There are 9 hidden switches. A switch that is on adds its own fixed numbers to the row, and there is some noise. The rows also spread widely along 14 directions, which tell nothing about the answers.
(in the rows, 128 means zero)
Known rows, each followed by its switches (1 for on, 0 for off):
[178 110 140 119  88 159 181 135  73 174 133 178 148 142  88 129  99  98
 124  82 109  95 106 171 118 151 156  95 147 149 123 194 118 146 143 141
 152 154 159]	0 0 1 0 0 0 1 0 1
[144 123  83 151 169 133 114 152 160 122 105 147 138 168 113 159 148 135
 150  95  84 110 145 116 151 161 125 126 150 128 163 116 145 169 112 126
 125 132 180]	0 0 1 0 0 0 0 1 1
[136 123  96 176 148 138 120 153 141  98 108 162 150 145 107 185 126 111
 133  71  92 116 144 140 148 155 123 139 137 175 200 144 140 154 162 124
 133 149 164]	1 1 0 0 0 0 0 0 1
[147 100 110 139 182 101 128 130 138 185 126 114 147 136  95 163 136 120
 157  82  66 131 117 102 119 159 163 108 118 129 135 121  97 122 130 169
 139 164 175]	0 1 1 1 0 1 0 1 1
[129 108  97  99 137 116 154 149  88 149 111 143 128 164 133 128 123 117
 138 105  67  85 147 159 116 195  84 140 166  55  97 143 155 154 123 174
 132 126 121]	1 0 0 1 0 0 1 1 0
[136 118 111 110 149 113 115 121 153 166 148 130 102 135  97 140 134 122
 145 102 148  84 130 134 152 140 220  89 162  54  97 118 116 156 135 121
  89 125 141]	0 1 0 1 1 1 1 0 0
[161 158 115 115 140 165 130 174 161 130 129 131 103 147 123 184 147  53
 155  59  66  60 146 173  94 126 173  75 132 109 126 125 138 181 136 136
  94 140 137]	1 1 1 0 0 0 0 0 0
[180 141 101 109 156 125 120 158 182 134 122 104 111 144 135 148 129 129
 105 115 139 181 180  90 170 161 183 168 156 125 143 112 121 160  79 149
 130 127 145]	1 0 0 0 0 0 0 1 1
[175 132 115 153 136 172 162 160  98  61 166 121 113 132 135 172 209 121
  89 132  82 123 163 121 151  94 108 105 140 130 138 182 116 165  91 165
  95 175 148]	0 1 1 1 0 0 1 0 1
[128  77 105  91 121 155 132  86  78 147 157 100 157 148  95 156 179 130
  98 139  88 128 119 116 153  61 152  97 118  99  87 163  66 115 107 177
  81 151 146]	0 1 0 1 0 1 0 0 0
[149 129 137 169 174 117 102 163 141 160 119 131  82 129 107 130 144 133
 140  91  85  87 122 132 132 167 169  98 144  97 132 105 121 163 130 138
 130 152 161]	0 0 1 0 0 1 1 1 0
[139 109  69  97 145 148 141 112 166 163 151 135 142 152 103 158 113 112
 144  82 124 118 120 118 173 137 191 112 139  98 117 115 123 125 107 129
  84 113 151]	1 0 1 1 0 0 0 1 0
[126 129 102 145 140 130 170 140 121 114 154 168 132 135 130 156 119  96
 138  67  90  94 141 155 143 162 123 134 126 134 160 109 132 142 148 127
 111 116 141]	1 0 0 1 0 0 0 0 1
[150  97 157 106 101 162 101 126 121 164 122 104 121 143  90 171 129  84
 119 102  79 101 112 129 105  88 206  99 131 103  98 172 104 128 144 170
 101 171 111]	0 1 1 0 0 0 0 0 0
[126 126 126 154 143 127 136 126 132  95 135 132 139 128 112 177 151 135
 119 113  96 130 169 112 160 140 154 173 126 149 166  76  91 148 153 145
 107 133 158]	1 1 1 1 0 0 0 0 0
[154 104 117 160 165 108 133 121 142 120 105 142 168 119  86 184 126 164
 149 127  93 117 148  79 149 180 152 174 138 123 168  93 134 145 168 157
 142 164 171]	1 1 1 0 0 1 1 0 1
[100 122  84 121 181  76 119 126 110 126 125 104 140 168 142 135 183 141
 120 114  78 172 179 150 156 145  87 165 137 138 137 107  59 150 105 160
 131 102 200]	0 0 1 1 0 0 0 1 0
[105  94 114 148 160  81 126  96 118 126 159 139 145 136 102 150 154 140
 149 119 123 124 140 115 157 129 149 144 139 102 129 113  89 137 160 134
 115 107 172]	1 1 0 1 0 0 0 0 1
[118 125 103 133 110 134  92 175 179 127 113 134 102 192 131 149 117  60
 192  85 107 122 146 141 103 130 171 119 173  85 115 116 138 182 106  82
 110  94 121]	0 0 0 1 1 0 0 0 0
[177  98  99 197 159 172 123 167 130 150 153 109 117 144 102 147 179 135
 145 104  80 178  92  69 152  95 156  74 127 153 130 148  82 142  52 132
 130 183 182]	0 1 1 1 0 1 1 1 1
[138 120 154 203 100 160 126 172  95 109 152 159  77 149 127 106 153 119
 125 101  96 128 120 125 142 113 135 125 139 145 140 102  94 170  97  97
 126 121 136]	0 0 0 0 0 0 0 0 1
[ 75 112 103 124 158 105  83 135 107 175 126 100  98 146 123 133 139 116
 133  49  53  83  99 225 118 140 127 106 139  78 100 133  87 135 151 146
 109 129 142]	1 1 1 0 0 1 1 0 1
[168 121  82 126 108 177 155 164 133 142 101 176 157 175 110 161  86  91
 142  62  85 114 132 147 133 179 129 128 151 159 171 162 165 155 113 129
 136 145 145]	0 0 1 0 0 0 0 1 1
[119  93 115 165 134 129 106 135 154 149 135 114 125 133 105 160 106 137
 166  98  81 136 115  82 143 153 185 165 136  94 129  69 107 122 128 139
 109 151 120]	1 1 1 1 0 1 1 1 1
[123  89 141 175 145  77 107 120 117 166 140 117 144 120 106 150 107 127
 160 103  82 175 125  75 135 150 181 177 109 145 158  85  70 103 159 158
 147 159 154]	0 1 0 0 0 1 1 1 1
[171 123 122 126 148 115 179 125 106 139 163 127 165 131 113 159 163  95
 162 116  78 162 149 103 112 109 146 122 100 167 134 107  62 142 120 155
 140 133 198]	0 0 1 0 0 1 0 0 1
[ 89 109  74  62 137 122 106  67 120 166 100 125 172 161  71 161 150 165
 136 129 105  49 149 165 144 135 182 118 164  51  84 103  93 168 166 148
  72 122 179]	1 1 0 1 1 1 1 1 1
[149 140 149 109 158  94 132 130 133 139 124 113 144 119 107 198 141  48
 145  78  61  84 156 179  69 117 174  99 116 141 133 183 108 146 203 182
 126 160 163]	1 0 1 0 0 0 0 0 1
[ 96  78 101 157 143 112 144 104  91 118 157 161 137 146 107 137 146 158
 137 112 100  91 116 121 171 150 104 141 143  79 124 111 125 130 144 137
 105 112 140]	1 1 0 1 0 0 0 0 1

New rows. What belongs after each?
[134 122 153 172 115 139 126 158  81 149 139 140  85 127 116 119 125  99
  96  74  98 113 120 184 132 132 157 102 141 144 133 185  87 143 148 149
 131 158 137]	1 0 0 1 0 0 1 1 0
[123  93 110 152 141 105  82 159 131 151  82 110 136 184 107 142 146 124
 165 122  75 169 155 110 110 150 126 146 162 115 129 128  93 172 106 137
 161 135 163]	0 1 0 1 0 1 0 1 0
[140  74  75 131 178  85 130  98 109 145 106 134 214 159  86 170 153 144
 178 143  80 150 134  82 133 137 100 136 140 126 136 167 118 129 148 170
 158 146 217]	1 0 0 0 0 0 1 1 1
[163 120 105 199 186 117 126 154 136 106 147 146 104 126 105 140 170 150
 122 113 123 128 136 114 172 147 137 102 148 136 163 157 117 167 119 133
 133 145 187]	1 0 1 0 0 1 0 1 1
[123  75  80 157 135 101  99 112 141 106 107 154 152 169  80 143 125 171
 129 155 174 141 148 110 188 162 148 150 207  90 145 204 141 163 133 118
 129 125 159]	0 0 1 1 1 1 0 1 1
[114 118 108 102 137 110 148 101  75 138 127 145 153 160 103 141 170 124
 120 124  92  99 161 174 135 130 128 115 146 123 114 152  75 163 149 162
 111 120 192]	0 0 1 1 1 0 0 1 0
[ 97 121  90  79 188  57 134 104 131 133 159  69 147 135 151 174 170 112
 137 107  74 166 179 132 133 134 133 179 117  96 103  84  62 116 133 192
 102 110 155]	1 1 1 1 1 0 0 0 1
[148 131  98 136 169 130 158 130 154 125  99 167 163 124  90 186 111 153
 124  85  97  77 160 123 165 218 147 153 137 135 190  77 155 154 171 147
 127 146 162]	1 1 1 1 0 1 0 0 0
[ 88 136 133 165 135 129  86 149 111 126 136 117  77 149 129 137 161  98
 104  64  70  91 132 210 125 108 144  99 140 132 134 153  76 158 140 133
  94 134 145]	0 0 1 1 0 0 0 1 1
[141  97 120 151 190  89 130 121 131 152 137 148 149 135  85 171 158  90
 197  96  70  63 102 132  91 127 138  61 130  92 112 169 140 145 180 146
 135 139 190]	1 0 1 0 0 0 0 0 1
[106 124 110 154 149 109 124 141 118 119 120 138 117 137 120 154 129 137
 113  89  86 114 163 142 158 187 140 166 139 124 168  92 104 145 151 156
 110 143 135]	0 1 1 1 1 1 0 1 0
[110  74  98 125  97 200 118 122  65 188 117 144 127 157  82 130 120 134
 132  81  45  47  51 156 127 125 144  74 134  65  76 141 122 125 124 156
  86 171 111]	1 1 0 0 1 1 1 1 1
[126 130 103 142 137 138 135 135  95  86 136 122 114 141 131 134 177 181
  81 146 100 151 187 119 194 155 109 195 143 125 151  67  73 171  99 158
 107 123 155]	1 1 1 0 0 1 0 1 0
[139  83 126 174 165 110 106 120 147 150 137 120 145 130  81 168 144 110
 173 109  90 127  99  86 116  98 178  87 126 119 125 149 106 129 149 134
 130 151 168]	1 0 0 1 0 1 0 0 1
[141 166  99  79 167 135  92 159 194 188  58  85 127 140 116 177 105 108
 102  39  70 101 156 196 114 176 194 125 143 134 145 108 121 163 135 150
 129 151 158]	1 0 0 1 0 1 1 0 1
[117  98 143 199 114 139 132 153 121  90 163 155  97 135 119 156 128 102
 163 101  86 107 124 102 135 133 144 146 136 100 141 100 125 138 148 124
 100 131 102]	1 1 1 1 0 0 0 0 0
[137  80 139 144 117  92 113 127 104 118 132 118 146 152 111 168 130  79
 155 134  81 151 144 110  97 111 136 147 145 114 125 214 111 127 156 178
 138 155 130]	0 0 1 0 0 0 0 1 1
[139 142 172 136 149  84 152 112 130 147 144 141 137 101 102 175 122  90
 149  84  86  76 153 147  97 148 205 129 115 137 146 106  95 137 210 158
 121 151 166]	0 0 1 1 0 0 1 0 1
[128  95  96  64 168  98 140  98 103 192 124 125 163 155  85 164 152 101
 192 105  38  29 117 159  70 148 135  71 135  25  56 142 128 150 166 191
 108 139 160]	1 1 1 0 0 1 0 1 1
[143 115 100 117 161 157 142 122 125 157 111 125 155 148  98 152 159 149
 109  97  74 126 127 126 158 132 135 119 125 148 128 100  92 143 105 150
 124 134 191]	1 0 1 1 0 0 0 0 0
[112  93 113 102 119 145 162 112  97 162 141 136 151 136 111 167  97  96
 134  71  57  95 107 136 128 155 150 143 112 102 112 103 116  94 157 177
  98 146 104]	1 1 1 1 1 0 0 0 0
[154 135  67 120 167 138 135 142 155 110 134 108 140 157 127 162 176 147
 111 115 114 173 180 108 179 140 135 153 152 138 147 117  95 167  74 146
 114 128 182]	1 1 1 1 0 0 0 1 1
[119 103 123 148 129 140 119 123 125 131 134 115 135 154 112 141 161 146
 150 129  80 148 130  88 149 103 154 149 132 119 113  60  72 145  98 123
 110 122 169]	0 0 1 1 0 0 1 0 0
[105 101  62 155 139 154 114 112 147 149 154 156 151 161  91 145 132 139
 171  73 121 126  97 126 182 110 170 110 128 135 144  65  85 145 114  72
  94  95 190]	1 1 0 0 0 1 0 0 1
[118 110 133 160 132 138 125 136 111 117 145 118 101 122 114 149 145 123
 126 112  82 103 124 134 137 123 158 126 136  90 111 116 101 140 141 149
  95 146 124]	1 0 1 1 1 1 1 0 0
[ 97 111  89 179 195  95  94 141 132 174 146 164  89 143 105 114 133 147
 137  26 123  63  74 203 179 179 136  71 159  98 148 149 133 139 152  96
 120 119 183]	0 1 1 0 0 0 1 0 1
[128  80  93 123 134 143 159 116  44 155 113 152 170 170  95 128 160 143
 139 122  37 101 113 138 126 145  66 109 126 116 113 137 102 141 116 174
 138 142 178]	0 0 1 0 0 1 0 1 0
[112 138 127 139  95 167 133 143 104 121 143 157  90 146 120 142 123 112
  86  69 103  70 148 188 159 151 165 131 146 124 151 120 106 159 144 132
  79 135 115]	0 1 1 1 0 0 0 1 0
[171 124  68  69 159 127 145 119 128 146  75 136 189 163  83 179 156 146
 147 145  94  80 177 125 122 178 137 121 172  79 114 147 148 191 140 175
 132 156 190]	1 1 0 0 1 1 1 1 1
[143  86 123 114 101 131  99 122 144 141  98 111 155 161  93 162 100 117
 133 129 117 161 135 109 131 125 174 168 167 113 118 176 119 139 130 149
 139 137 129]	1 0 1 0 0 0 0 0 1
[131 113  80 103 133 128 108 125 145  99 136  83 153 157 133 176 157 129
 109 130 106 199 178 110 167 103 143 183 140 134 144 131  78 139  92 155
 102 130 148]	0 1 1 0 0 1 0 0 1
[172 127 123 180 180 158 109 171 127 172  94 133 103 129  97 134 154 145
  90  73  72 122 109 119 155 158 150  80 117 178 171 126 109 152 104 150
 150 179 183]	0 0 0 0 0 1 0 1 0
[127 140 103  66 117 123 207 100  72 152 152 174 186 144 111 175 125  50
 163  60  58  30 146 233  78 137 125  81 120 127 119 169 112 148 199 158
 104 128 179]	0 0 1 1 0 0 1 0 1
[ 71  94 112 121 138  86 122 108  93 123 117 128 162 148 113 183 121  97
 140  85  44  92 150 182 107 154 105 159 125 108 150 141 105 118 201 174
 110 139 130]	0 1 1 1 0 1 0 0 0
[112 133 127 148 111 119 149 137  99 151 170 153 116 126 122 134  92  80
 130  40 114 140 130 197 146 149 170 146 116 173 163 106  56 128 167 119
 124 112 148]	1 1 1 0 0 1 0 0 0
[ 99 110  70 123 104 147 144 111 121 115 111 184 187 183  91 176 105  93
 172  87  95  77 147 180 132 143 129 130 157 133 157 148 131 164 176 109
 103 108 173]	1 0 1 1 0 0 0 1 0
[133 137  82  78 198  98 117 121 166 152  89 118 151 178 107 145 196 162
 177 132  80  78 168 133 122 160 122 121 166  59  85  49 118 210 105 129
 127  80 220]	1 0 1 0 0 0 0 0 1
[ 95 120  78 105 120 122 132 108 117 115 140 150 138 171 120 137 137 124
 122 111 133 108 168 172 171 134 138 146 162 101 130 125  99 165 135 118
  88  83 157]	1 0 0 1 0 0 0 1 0
[ 69 119  59 122 166 131 130 128 126 175 142 128 128 157 138 132 120 134
 127  23  73 135 103 176 182 169 123 148 113 136 138  35  76 109 108 122
  98  93 160]	1 1 1 1 1 0 0 0 0
[ 88 111  97  99 112 104 146 102  53 159 136 151 154 160 111 126 125 127
 133  85  85  94 137 216 135 160 108 151 151 109 113 139  73 144 168 155
 124 114 170]	1 1 1 0 0 0 1 1 1
[ 98  92 105 155 134  99 131  96 138 145 190 184 114 148  92 121 116 129
 190  93 167  60  93 147 170 137 185  95 172  49 107 125 133 144 158  72
  86  81 158]	0 0 1 1 0 0 1 0 1
[198 116 139 147 164 128 136 155 169 149  91 119 146 110  89 193 109 123
 110 102 105 158 154  62 141 186 203 149 131 161 178 135 136 130 142 180
 157 197 140]	0 1 1 1 1 1 0 0 0
[137 127 131 111 174  95 165 106 133 154 167 144 134 114 100 174 146  93
 162  83  92  58 138 139 119 144 186  96 114  91 116  97 109 137 185 159
  95 127 162]	1 1 1 1 0 0 0 0 0
[156 104 142 130 150 117 125 128 143 176 162 100 118 127 107 146 143  93
 170 106  86 150 109  81 117  99 205 104 105 111  98  86  74 121 110 145
 117 133 154]	0 0 1 0 0 1 0 0 0
[135 133  72 150 225  82 184 145 118 111 131 173 144 135 129 153 170 142
 150  87  71  75 159 141 153 221  62 116 130 112 169  86 154 161 142 152
 132 119 194]	0 0 1 1 1 1 0 0 0
[134 116  87 141 143 114  98 145 164 123 122 152 113 177 108 133 136 150
 144 119 163 131 164 118 186 174 159 154 191  89 147 121 133 185 107 100
 121  98 164]	0 1 1 0 0 0 0 1 0
[234 123 118 127 212 120 212 153 130 162 149 163 141 118 103 152 181 136
 170 121  85  91 134  41 128 197 138  80 125  97 112  86 162 162  96 178
 155 160 191]	0 1 1 0 1 0 0 0 1
[145 128 140 135 186  81 119 171 122 165 148  71  84 143 154 125 189  98
 156 109  47 166 150 115  95 128 132 118 127  94  83 103  64 148  80 176
 141 136 164]	0 0 1 1 0 0 1 1 0
[117 110 113 139 108 149 102 126 133 104 114 123 144 157 111 174 134 132
 115 111  91 142 152 118 156 119 152 177 142 141 159 110 102 144 130 137
 103 138 136]	0 1 1 0 0 0 0 0 1
[159 103 124 136 163  92 169 118  83 189 165 160 135 117  90 122 128 127
 137  79 121 102  99 163 143 170 154  83 137 120 123 175  98 129 155 152
 155 149 186]	0 1 1 0 0 1 1 0 1
[144 109 125  70 120 108 118 113 144 188 127 112 129 135 113 148  77 111
  92  76 136 143 139 137 156 166 208 165 144 108 130 144 114 107 140 169
 123 135 105]	0 1 0 0 0 0 0 0 1
[164 136 125 135 142 154 132 154 130 117 133 139 104 136 119 159 159 115
 100  94  97  88 148 134 146 137 154 106 137 119 146 134 134 166 120 148
 104 151 137]	0 1 0 0 0 0 0 0 1
[102  75 138 171 139 115 145 108  48 140 147 146 132 118 108 129 127 155
  78  92  77 119  95 149 173 150 101 142 121 141 148 169  97  82 162 179
 128 163 141]	0 0 1 1 0 0 1 0 0
[152 104 117  92 175 105 109 117 166 197  79 107 154 156  89 148 134 164
 130 112  98 130 134  99 138 175 173 139 157 102 108  97 118 146 108 157
 154 132 178]	0 0 1 1 0 0 0 0 1
[133  96 115  78 111 112 119 122  98 156 118 106 149 169 114 144 132  89
 136 119  95 140 141 168 108 113 137 126 161  92  86 206 102 140 130 165
 134 132 148]	0 0 1 0 0 0 1 0 0
[126  99  73 143 176 114 129 171 136  90 118 130 135 169 146 172 149  89
 174  98  35 108 140 126 113 165  46 135 145  72 132 151 185 143 120 162
 127 126 123]	1 0 1 0 0 0 0 0 0
[168 113  97 144 156 133 134 145 139 113 119 122 146 143 106 157 152 157
 117 133 117 180 162  87 175 155 136 166 147 143 157 112 105 158  99 147
 144 138 172]	1 1 1 0 0 1 0 0 0
[162 129 144 112 194  79 121 108 164 156 151 100 119  81 102 188 132 121
 108  92 116  94 141 116 147 149 224 127 122  95 134 141 120 112 192 194
 104 172 146]	1 1 1 0 0 0 1 0 1
[136 100 133 126 138  98 169 108  68 166 135 168 148 136  97 131 127 126
 141 110  83  87 125 132 124 176 133 128 133 111 118 130 110 134 164 176
 139 138 164]	0 0 1 0 1 0 0 1 1
[140 120 144 170 156 144 130 122 127 179 182 126  89  98  98 142 131 106
 108  50  94 101  78 138 152 105 218  73  98 149 129 125  72 104 142 147
  91 159 151]	1 0 1 1 0 0 0 1 1
[ 65  80  78 126 121 114 110 117  85 131 134 130 156 185 118 155 147  96
 171  82  55  97 111 198 111 108  85 113 152  87 105 183 104 134 147 133
 104 121 152]	0 1 1 1 0 0 1 0 1
[167 100 142 132 132 131 126 134 131 155 107 157 138 157  77 149 140 127
 169 127 109  88 131 100 119 153 173 109 161  89 113 124 137 176 139 133
 141 137 163]	0 1 1 0 0 0 0 0 0
[112 104 134 139 135 107  79 141 150 163 104 111 118 152 109 147 101 101
 144  81  95 144 121 145 123 141 175 153 146 120 128 124 100 134 148 132
 139 122 137]	1 0 1 0 0 0 0 0 0
[166 116 105 102 162 136 173 114 113 187 146 130 163 137  90 150 162 117
 164  98  73  95 108 130 112 120 162  64 119 117  93 117  90 147 113 147
 125 144 204]	0 0 1 1 0 1 1 0 1
[198 123 139 186 139 180 141 161 136 136 110 191 103 123  78 144 127 170
 110 110 126  62 124  74 182 191 190 106 151 123 172 103 172 173 131 129
 123 179 151]	0 1 0 0 0 0 1 1 0
[107  76 127 139 162  81 130 133  91 159 132 121 111 140 129 122 125 145
 129  99  57 103 102 132 134 189  88 152 150  50  98 136 144 104 131 183
 138 141 108]	0 0 1 1 0 0 1 0 1
[111 127 125 106 146 131 126 103 105 191 144  91 121 116 118 138 131 130
  63  57  75 141 117 173 160 123 186 134 100 166 124 108  35  99 130 181
 103 146 157]	1 0 1 1 0 0 0 1 1
